Each cloud of rows lies close to a flat space through zero, with a little noise off it, and is much wider in some directions of that space than in others. After each cloud: how many dimensions does that space have?

[[  5.2 -10.2  19.0  -1.0 -19.1  -5.3 -18.9  -3.1  -9.4   0.6  17.9  -2.3
   12.6  36.2 -21.3  28.1  13.2]
 [ 21.6   3.7  13.8  32.7   0.6  13.5 -12.5   7.6 -12.5   5.4 -25.5 -46.1
  -12.9 -31.5 -24.2  -1.3 -13.2]
 [-27.1  -9.1   1.4  -2.2   1.1  -1.2 -20.5  24.9  25.6  18.5  13.4  41.4
    6.6  -1.4  10.9   9.6   8.8]
 [ -3.7 -12.6  16.3 -30.7 -29.2 -20.2  -7.8 -22.4 -17.3  -6.5  45.8  28.8
   21.0  86.5 -13.4  46.3  28.3]
 [  0.1 -11.4  18.6   5.0 -18.4 -11.9 -33.4   6.1  10.0  -0.2   7.1  -2.4
   33.5  13.5 -25.1   9.3  21.7]
 [ 22.9  18.2 -10.4  32.4  27.5  22.3  25.3   2.3 -12.6   2.8 -47.7 -55.8
  -40.4 -67.8   0.7 -29.6 -38.9]
 [-27.6 -14.1   7.9  -7.6  -6.3  -8.0 -33.5  28.5  29.4  17.0  21.3  46.3
   15.1  11.3   7.3  15.5  19.1]
 [ -6.9   2.0  -6.4  -4.1   7.4   1.9   5.2   2.2   3.0   1.9   2.5  15.0
   -5.7  -2.3  13.8  -2.4  -3.0]
 [  4.4  -7.0  12.4 -23.5 -29.1 -17.8  -2.7 -26.1 -15.2 -15.3  32.4  10.5
   22.7  67.0 -13.6  27.9  23.2]
 [-30.2  -2.9 -10.1 -24.3   5.3  -5.1   4.1   7.2  16.2   8.1  22.7  53.6
   -4.5  19.2  28.5   9.1   8.2]
 [ -4.8   0.0  -0.4  -7.8  -1.0   2.2   3.5   0.4  -3.4   5.7  10.6  14.9
  -11.5  17.0   4.1  16.3  -1.0]
 [ -2.1  -3.5   3.4  10.2   2.3   2.0  -5.3   9.6   4.6   7.1  -4.3   0.3
   -3.7 -12.1  -1.6  -0.3  -3.1]
 [-14.8  -4.9   2.0  11.8   6.1   4.2 -23.5  29.6  22.1  18.2  -2.7  18.1
    1.3 -24.5   4.7  -2.2  -0.7]
 [  5.9  -1.2   0.4 -13.9 -10.0  -9.2   4.7 -16.4  -4.3 -16.6   6.5   1.6
   18.2  21.2  -3.0  -1.9   9.1]
 [-10.7  -5.3  -0.5 -17.8  -6.8  -9.6  -1.1  -2.8   6.7  -4.6  17.3  22.7
   16.0  23.9   6.0   3.5  12.3]
 [ -7.6   8.2 -13.7  21.4  29.8  20.7  10.6  24.3  11.6  18.1 -25.1  -5.9
  -40.5 -61.8  20.1 -16.3 -28.0]
 [-10.2 -10.2   1.6 -18.8 -15.8 -18.5 -14.1  -6.3  11.2  -9.5  22.8  27.0
   33.9  36.9   0.1   3.1  27.0]
 [ 24.0   7.6  -2.5   7.1   3.1   2.7  16.0 -18.5 -18.0 -14.4 -18.2 -38.9
    1.2 -11.9 -11.8 -17.2  -9.0]
 [-16.1  -0.3  -0.2  14.7  13.4  12.7 -12.6  32.2  17.6  22.2  -8.0  14.6
  -18.1 -36.1  10.8  -1.3  -9.8]]
 : 4

[[-22.6 -12.5 -11.5   5.8  -3.9  39.7  14.1 -21.5  -7.2 -26.4  12.8  18.0
   14.2  16.4 -23.6  -1.0  -6.7]
 [ 17.9 -11.5  29.0   5.2  19.8 -25.9   1.5  -9.4 -12.0  12.7 -22.3 -10.4
    1.1  13.3  23.5   4.5  -5.8]
 [-10.5   2.4   1.9  -5.2   5.1  26.3  -2.2  -3.4 -11.4  -3.7   2.8   0.7
   17.7 -12.0   9.5   3.2  11.5]
 [-16.2 -13.2  -4.4  -7.1   5.7  36.8  10.9 -19.2 -18.3  -6.6  -4.5  18.8
   17.9  -0.1   5.3   9.7   4.2]
 [ -3.7  -5.9  -4.8  -2.2   0.9   7.8   5.0  -4.8  -1.2  -2.7  -2.9  10.3
    0.6   3.5  -0.7   3.5  -2.3]
 [ 16.3 -14.8  28.9  10.7  16.8 -25.9   6.3 -15.3 -11.0   6.0 -18.0  -8.9
    0.2  25.0  13.5   1.4 -13.0]
 [ -4.8 -22.3   1.7  16.3   0.0   4.1  19.9 -24.7  -3.3 -22.0   1.9  13.8
   -2.0  39.7 -26.4  -4.3 -21.9]
 [-25.3  -7.9   0.6   0.3   5.7  53.7   7.5 -23.0 -22.4 -24.4  11.7   9.9
   33.1   3.2  -5.4   1.1   4.9]
 [-14.8  -7.6  -1.3  10.2  -2.1  26.4   9.0 -16.8  -6.5 -25.3  12.8   4.6
   13.2  17.9 -21.0  -5.5  -7.0]
 [ -8.1 -12.2  14.4  16.9   6.4  16.3  10.1 -23.7 -14.1 -25.1   7.8  -4.4
   17.7  29.2 -15.7  -8.6 -11.2]
 [ -1.1  -8.0   6.0  11.1   2.0  -0.9   7.2 -13.0  -2.0 -13.2   1.6   1.4
    0.8  22.0 -13.3  -4.8 -11.8]
 [-22.1  -9.1  -7.9   1.4  -0.9  44.1  10.4 -21.0 -12.9 -21.8  11.3  16.7
   21.1   7.4 -13.9   0.1   1.0]
 [ 11.6   6.7   1.5  -0.5  -1.8 -23.3  -5.4  11.5   8.6  12.0  -4.9  -7.1
  -12.9  -5.5   6.1  -0.8   0.1]
 [  0.3   3.8 -14.2  -8.8  -7.2  -1.7  -1.9  10.0   7.2  10.0  -1.1   8.1
   -9.6 -14.0   2.8   4.9   3.5]
 [ 35.2  19.4  -1.4 -24.7  -0.5 -62.4 -21.9  41.7  19.5  58.1 -27.7 -10.9
  -35.4 -41.8  44.6  12.8  14.2]
 [ -2.3   3.7  -9.5  -7.4  -4.8   4.7  -1.5   7.1   4.5   7.0   1.8   5.6
   -4.3 -13.1   2.4   4.0   6.1]
 [ -6.9   9.4 -10.3   1.1  -9.4   7.0  -4.3   7.4   6.0  -6.2  12.5  -2.1
   -2.1  -7.5 -10.0  -4.9   3.4]
 [ 19.0  -3.2  25.1  21.7   5.5 -40.6   1.5  -3.7   4.4  -5.3  -1.3 -21.9
   -9.9  30.3  -9.2 -13.4 -16.7]
 [  1.2   7.1  -1.0  -3.9   0.1  -3.5  -6.8   7.5   1.4   5.2   0.6  -5.5
    0.4  -9.7   6.6   0.8   5.3]]
 : 4

[[ 16.9   7.6  50.2  -3.0  13.9   7.4  11.5 -13.3  11.1 -26.8   7.4  25.8
   -3.6  -0.8  -0.8  -9.4  30.4]
 [ 16.2  -8.8 -11.8 -24.6  23.3  23.1 -25.1  16.1  -3.4 -32.3 -72.0  21.8
  -16.4 -42.7  11.6   9.2  19.3]
 [ 15.7  12.5  -1.0 -16.6  -0.4   5.8  14.6  -3.8 -22.5  -9.2  30.5   7.4
  -12.1  10.6  10.9 -14.9  27.5]
 [-24.2 -11.2   2.8  13.4  -2.1   9.9  -0.8  16.3   0.8  13.6 -11.7  16.8
    1.0 -16.1  20.4  13.5   0.0]
 [ -4.0 -21.5  29.7  31.4   6.6  23.6   6.9  26.0  25.9  19.5   1.7  27.6
   25.4  29.1  15.7   2.0  15.8]
 [ -4.0 -15.6 -13.3 -10.5  21.5  22.3  22.3   0.8  17.6  13.6 -33.9   6.6
   48.7  21.7   7.1  -7.7  -0.2]
 [ -0.8 -11.2   2.1   0.3 -30.7  25.6  -0.3  -2.1  -5.4  -5.9  35.0  24.4
  -16.8  21.6  16.3   3.9  -0.5]
 [ 48.0  11.4   2.8 -27.5  12.3  34.1 -24.9  15.3  13.3   3.2 -27.2  21.4
  -16.6  -5.9  -3.9  -8.8  -2.4]
 [ 41.6   7.4  -7.0 -16.5  -1.1  11.6  -5.3  21.4  -5.4  10.7  -8.7  -0.5
  -29.6 -13.1   3.8  -4.6  -0.6]
 [  0.9  15.8  15.4  23.6   4.3  -2.7 -28.6  -2.6  21.3  17.2  17.6  10.0
   10.0  19.7 -29.9  -7.1 -10.4]
 [ -2.3  12.4  26.1 -24.4  10.0  14.3   0.8   0.3  -9.4  -1.1 -27.5  39.5
  -20.0   4.7  -3.5 -14.4 -11.7]
 [  3.6  11.2   2.5 -16.3  -3.7  15.0  14.1  -4.7  -3.3   0.2   4.3  23.1
   -8.4 -12.8  11.2  -3.0  -0.4]
 [-15.0  -1.0 -39.2  -7.2 -13.6   4.2   1.1  -0.3  12.8   0.2 -14.9   2.8
   13.5  -3.7  13.3   9.5 -22.5]
 [-19.5  15.7 -28.0   1.0  -4.1 -16.7   7.0   9.4  32.1  33.2   7.3  -5.9
   16.9  43.2   7.4 -14.6  -2.3]
 [  1.9  -3.2  -0.5  37.8 -17.1 -13.6  21.9  13.9  10.5 -11.6   8.3  -0.6
   15.0 -38.7  20.5  25.8 -35.8]
 [-13.3 -17.3  -4.2   0.9   3.7  23.1   1.2  22.5   0.2  25.7 -18.7   5.8
   20.4  -5.0  21.8   8.5 -18.7]
 [ 13.6   7.8   6.6 -23.6  -9.9   5.2  -6.0 -13.3  -3.9  -4.2  12.7  -3.1
  -35.8 -29.6   2.0   3.4  23.5]
 [  5.3   5.2 -17.7  -1.3  -1.1  28.0 -37.1  20.8   5.9   0.4   4.6   4.9
   14.5  -0.7  25.4   6.8  -5.2]
 [  0.1 -31.9  11.8  -7.3 -11.2  22.3 -15.2  13.6   1.6 -16.9  -9.1 -22.0
   -4.8 -24.4  36.5  27.4   1.2]]
 : 13

[[-16.3 -11.5 -28.3  16.1 -17.8 -27.3 -32.3 -66.7  45.9 -16.5 -10.7  41.5
  -12.5  27.1 -70.9 -12.4   1.9]
 [ -9.4  14.2   9.1   4.3  42.4 -13.3  60.8 -10.3 -43.9  10.8  -4.6 -15.6
   -8.6  30.0  59.0  17.8  24.9]
 [ 10.8   6.6  -2.1  12.2  19.8   4.7  -4.3  32.6 -19.6   5.5 -13.1 -16.4
  -37.5  41.1  35.7   1.6  22.0]
 [-15.9   5.8 -17.1   2.6  35.7 -12.8 -42.0 -47.1  55.5  -1.3  18.3 -24.9
  -30.0  22.2 -75.8 -18.2  14.4]
 [-23.5  13.6  -1.3  27.5 -33.5   0.7  -3.6 -48.5  -7.0 -30.5  -7.0 -20.0
    3.5  -5.8 -31.1  28.2   1.1]
 [-39.6  -7.2  -8.9  20.2   0.1 -43.5  20.0 -24.3 -24.5  -3.4 -46.2 -14.5
   21.6  -5.3  17.7  -5.4  26.6]
 [-25.6  36.7 -16.2  35.8 -72.0  -6.6  17.6  -7.8 -49.5 -33.2 -41.7  -9.1
   63.1 -31.2   3.9  27.6  -5.1]
 [-32.2  27.6   0.6  12.7  41.8  -9.5   7.9 -18.4 -18.0  42.1   4.0 -32.6
   -3.2  51.5  24.5 -25.9  25.4]
 [  9.5  -1.7  21.5 -16.2  -7.6  38.8 -14.1  18.7  12.3  17.7  39.2 -11.9
   14.0 -19.8 -12.6   3.3 -23.8]
 [-12.6  15.5 -12.5  29.3   2.4 -48.7  16.4   7.9 -53.4  -8.6 -58.6  -1.7
  -29.0  27.1  88.8 -40.4  20.9]
 [-15.5 -21.1  33.2 -21.5  11.7  21.0   3.5 -24.8  20.8  23.5  45.7 -17.2
   15.6 -30.4 -20.9   3.6 -14.7]
 [-19.3 -32.3  28.8   4.0  16.6  19.6   3.9 -16.1   1.3   7.5  13.8 -39.2
  -18.9  12.0 -15.6  45.3  25.8]
 [ 11.7  33.8  -9.5   4.5 -29.7  17.1 -22.7  26.9  -2.8 -21.0  -0.3 -29.2
   19.8 -33.4 -18.9   5.1 -16.6]
 [-24.5  -8.1  19.9  14.9 -46.8  13.6  -1.4 -38.7  -7.1 -23.4   5.8 -19.6
   18.9 -39.2 -21.8  29.6 -15.1]
 [  3.4  45.5 -59.8  16.8  23.7 -56.6  10.4  31.0 -25.6   5.8 -67.3  25.3
    9.6  47.6  39.0 -48.8  29.2]
 [ 28.9 -12.6   2.5   3.0  41.7   8.7  15.2  42.0 -18.0   5.3 -10.3  -3.0
  -59.6  62.0  45.9  24.0  34.4]
 [-29.1  16.4   0.7   9.1 -37.5  -3.3  16.7 -40.8 -10.6  -9.0   0.0  -3.4
   57.4 -37.3 -22.1  13.7 -16.2]
 [ 25.1  33.9   8.2 -28.6  72.9  10.6  14.2  27.7   0.5  32.0  40.7 -25.1
  -31.3  24.5  39.3 -29.4   2.0]
 [ 26.9  25.2  -5.9   1.6   5.5   8.5  26.6  15.4 -24.1 -11.1   0.9  16.6
  -15.2  23.9  32.0  17.2  -1.9]]
 : 9

[[ -0.2 -25.2  -5.0  27.2  -0.2 -16.9  -3.2  21.2  11.3  12.7   2.3  -0.2
   18.3  -8.5  -8.5 -11.4  -8.5]
 [ 15.7 -29.1  39.9  12.2  15.9  27.6 -32.8  11.3  15.3  -7.7  12.5  22.1
   14.8  15.1   3.8  27.4  46.2]
 [-22.3  -8.6  -0.4 -18.9 -20.8  -8.1  20.4  15.2 -18.1  29.6 -16.7  20.4
  -15.5  -9.4  19.1  -1.5 -34.4]
 [-17.3  40.1 -24.7 -11.0  11.9   5.4   5.4 -24.3 -36.2  32.3  20.8 -19.6
   -2.8 -10.0   0.9 -14.1 -24.9]
 [ 25.8 -17.8   2.3 -17.4 -44.2  13.4  14.6 -22.0 -22.7  37.5 -12.2  17.1
  -42.2 -42.6  13.1   4.2 -47.4]
 [-26.9  21.1  -4.8   0.6  23.2  -9.9   1.4  18.0 -17.3  -5.6  18.8   6.8
    2.6   8.2  17.7 -10.5   6.2]
 [-19.6  43.4 -31.0 -39.7  -9.6  -4.7  39.9 -21.0 -32.8   9.5   1.5  -4.8
  -36.3  -3.7  18.3  -2.6 -27.2]
 [-19.8 -11.8 -23.5  -7.3 -25.1 -30.8  26.9 -14.6  -6.4  53.1 -40.8 -28.7
  -40.8   7.1   3.1 -26.4 -46.6]
 [ 20.8   8.1  -8.4  -2.3  -1.2  -8.1  16.7 -44.9  38.4 -33.0 -29.9 -36.2
  -29.7  32.4 -19.0   1.2  23.1]
 [-29.8  40.9 -14.5 -36.4 -22.7   2.8 -23.2  53.8 -24.7 -63.4 -46.5  -4.0
   70.4 -29.4 -33.4 -44.1 -46.9]
 [-27.9  18.3   3.0 -33.7 -13.9   4.6 -30.1  68.0 -46.9 -39.8 -20.6  17.2
   27.0 -22.8  12.7 -30.8 -21.2]
 [ -0.4   9.1  15.7 -30.5 -12.5   9.2 -18.5  25.7  10.3 -75.9 -48.7  -1.9
    9.8  15.9  -9.8  -8.8  19.3]
 [ -5.0   6.5   9.2 -13.2 -22.9  -2.1   9.9   3.6 -12.9  -9.1 -17.1  18.4
  -18.2 -24.2  16.3 -15.0 -36.4]
 [ 52.3 -44.3  37.8  16.4 -39.4  17.1   6.5 -50.0  48.8   9.3 -39.7   9.0
  -24.2 -18.8 -18.7  11.6 -23.1]
 [ 38.6 -15.4  19.5 -12.0 -23.4  23.6 -11.3 -58.4   9.1  14.8 -38.6 -29.0
  -55.5   7.0  -6.0   3.1   2.5]
 [ 68.6 -69.7  14.6  26.6 -24.6  14.8 -12.5 -32.2  59.5   9.0 -29.1 -24.4
    3.8   7.0 -46.6  35.4  27.7]
 [ 56.5 -28.7 -10.4   9.3 -16.9   9.4  -1.4  10.6  34.0 -44.2   9.7   3.6
   30.3 -15.3 -29.5  34.4  32.3]
 [ 14.6 -16.0  45.5  30.6  21.1  14.3 -30.7  12.0   6.2 -17.4  30.8  33.3
   -9.7  -5.3  27.7   6.0  39.0]
 [-43.5  12.2  -9.7   0.3   9.7 -25.8  -8.3  76.5 -40.0 -15.8  18.5  26.8
   23.2 -20.0  30.0 -31.7 -16.1]]
 : 9

[[ 21.1 -45.1 -27.7  13.0  23.7  21.9 -28.3  -1.1  31.0   4.1  30.4  17.5
  -24.0 -31.5 -19.8   9.1  32.4]
 [-18.9  -9.4  -1.0 -10.0 -22.2   3.3  -2.2   1.4  -1.0  20.5  21.5  40.0
    9.1   8.3  -0.9   1.0 -13.3]
 [-17.1 -14.5   3.6  33.0 -16.7 -17.4 -14.7 -22.7  27.6   9.6 -39.7  39.6
   15.2  20.0 -12.8  17.3  34.3]
 [-10.1   8.4   3.4   9.9 -25.7 -20.4   4.1  -6.7  10.4 -11.4 -25.5  22.1
  -10.6  37.2  10.2 -21.4  12.5]
 [-21.2  18.8   6.0 -26.0  20.7 -30.5  -7.7  19.9  18.7 -50.7 -45.0  15.9
  -18.4  -5.9  37.3 -14.1   8.4]
 [ -3.8 -16.1   3.4  54.1 -35.8  11.7 -13.4   6.1  63.5  18.1   1.7  87.0
   16.4  -3.4 -35.3  48.9  22.3]
 [ 11.0 -27.2  17.0  -9.2   2.8 -12.2 -31.5   9.4 -12.1   3.9  41.1   0.8
   37.0 -11.6  67.2 -16.5 -51.6]
 [  1.9   3.8  -0.6 -20.1  -5.4  42.5 -49.7   8.0 -15.6 -16.4  55.0  33.5
  -30.9  -8.4 -33.6 -25.3  18.9]
 [ 24.2  -6.0  27.5 -15.0 -38.4  -4.2 -24.1  -2.6 -16.6  -7.4 -10.8   8.2
    5.8  12.0  21.8 -59.1  21.7]
 [ 35.9  -4.2 -26.5 -43.7   8.0 -20.4 -11.8 -10.2 -20.1 -21.1 -22.2  32.7
  -21.0 -31.7  36.6 -19.6  62.1]
 [ 33.9  14.3 -14.2 -25.6   6.2  25.3  -3.3   4.8 -17.0 -11.3  -2.6  33.9
   -9.8 -14.3  -0.7  10.3  41.5]
 [-27.5   1.6  22.8 -35.6   0.0 -31.5  32.0  18.6  26.1  -8.2 -34.6 -32.6
   -7.4 -38.8   5.9 -29.0 -11.2]
 [ -1.1  18.7  30.8 -30.5  25.0  43.2   4.6  18.0 -13.3   0.8 -45.0 -12.2
   20.9   2.0 -11.1  19.6  17.8]
 [-11.4  62.6  34.5  12.2  38.5  -1.7 -14.4   5.1 -40.2 -31.3  -7.8 -79.7
   27.7 -15.9 -25.8  26.5 -32.4]
 [ 14.5 -15.6   1.6  20.1 -36.5  47.2  59.1   3.8  28.3  47.8 -27.9  17.9
   12.1  66.9  -9.5  18.4   0.8]
 [ 23.5  -4.6  -7.2  10.1 -23.0  33.9  18.8  -0.7  -0.2  24.1  15.1  11.3
   -3.5  19.4 -21.5   3.7   7.8]
 [ 40.8  -8.0 -33.3  14.7 -18.8 -14.8 -40.5 -17.9 -11.3 -15.3  31.6  65.0
   -7.8  -1.4  25.3  -1.6  32.8]
 [-26.6  -7.7  12.8 -13.0 -25.6 -25.9 -26.8 -10.2 -13.9   0.2 -10.4  42.2
   17.4  48.6  44.7 -29.2 -13.0]
 [ -1.3  23.4  31.3  31.0 -19.8   1.9   5.0  30.7  47.8 -33.9 -22.9  11.8
   -6.6  24.2   6.3 -10.1 -17.5]]
 : 11

[[ -9.7  25.0  24.9   5.6  -7.9  -4.8   0.8 -18.7   0.9 -12.0  -6.8 -48.9
    5.5   7.8 -15.3  -5.9  11.7]
 [ 16.3 -27.7  -7.6  15.8 -35.1   1.6   9.1  -6.3  14.0 -23.1 -18.5 -10.6
   28.3   7.7  26.3  -6.3  -6.0]
 [ -9.4 -45.7 -10.6  10.5 -40.3   4.1  28.1  -0.3  43.2  18.6  33.6 -28.3
  -22.7  71.7 -35.9 -22.7 -32.4]
 [-15.3  -9.3 -36.5   0.3   9.4   6.4  -1.5  -4.8 -22.0  -1.4 -10.9  40.6
   -3.6   7.5  -0.7  18.2   6.0]
 [-11.7 -26.9 -30.5 -15.2  19.5   2.8   6.8  12.2  18.6  31.7  -0.9  37.6
   -8.0   2.5  -6.2 -12.8  19.8]
 [  1.3  11.6  21.0   5.8 -34.6   7.6  -1.7 -27.4  -9.1 -17.3  13.5 -27.7
   -3.9  38.6 -14.2  28.7 -44.0]
 [-19.4  35.2  35.8   4.2  14.0   8.2 -11.0  -9.4  -6.6  -9.1  -2.6 -17.2
   10.6 -19.0  11.0 -19.6   4.4]
 [-10.6   6.8  11.3   4.0 -30.1   0.4  22.1 -29.1 -10.5 -41.2   7.2 -30.5
   -1.1  32.4  -8.1  -2.1 -13.8]
 [ -4.1  28.0  20.8 -15.2   7.0 -14.9  -7.1  -6.6 -29.0 -22.2  -8.7  13.8
    9.5 -24.7   8.4  18.6 -19.1]
 [ 17.6   9.7  26.7  14.1  12.2   2.8  26.1   4.0  27.1   3.8   0.9   3.4
    0.9 -32.9  15.8 -25.6  64.1]
 [  0.1 -11.7   0.9 -15.0  -0.5  -7.9   2.3  13.2   1.5   8.7  18.6 -26.2
  -13.3  19.0 -16.0 -10.3 -22.0]
 [  8.9   0.2 -10.3  -6.3  -8.1  -0.7   5.0  -1.1  29.6   1.9   4.5  10.8
    5.4   8.7  -7.9 -14.1   1.8]
 [ -6.7 -33.5   4.9  33.6 -38.3  33.0  -0.1 -24.7  29.0  14.6  -2.8  10.8
   15.1  37.7  20.1   5.9 -27.0]
 [ -7.5  20.9   0.2   9.5  -9.5 -11.6   1.8  -9.8  42.3  27.2   5.9   9.0
  -10.9  -2.7 -44.0   4.9   8.7]
 [-19.6  24.1 -42.6  12.2  26.4  -8.4 -25.9  19.0 -14.0  -4.0 -13.1  13.8
    1.0 -16.9 -15.5 -17.1  14.7]
 [-14.2  28.3  36.0  15.4   5.1   6.1 -10.5 -14.7   2.4  17.7   3.7 -34.9
  -10.1  -5.2 -17.1   7.8  10.5]
 [  2.0  20.1  -2.8   0.8   2.0   5.2  -9.1  -1.3 -26.7 -42.3  -7.3 -29.0
   11.6 -18.5  22.8 -16.5   5.1]
 [-18.3  25.2 -12.2   3.2 -25.4  13.0 -16.2 -46.7 -17.6 -28.7 -12.1  10.5
    6.8   2.0  -5.3  37.0 -25.3]
 [-19.3 -20.0   0.3   8.2 -22.9  11.9  12.0  -9.3  31.7  25.7  33.1 -27.6
  -34.3  20.9 -29.3 -10.7 -19.7]]
 : 12
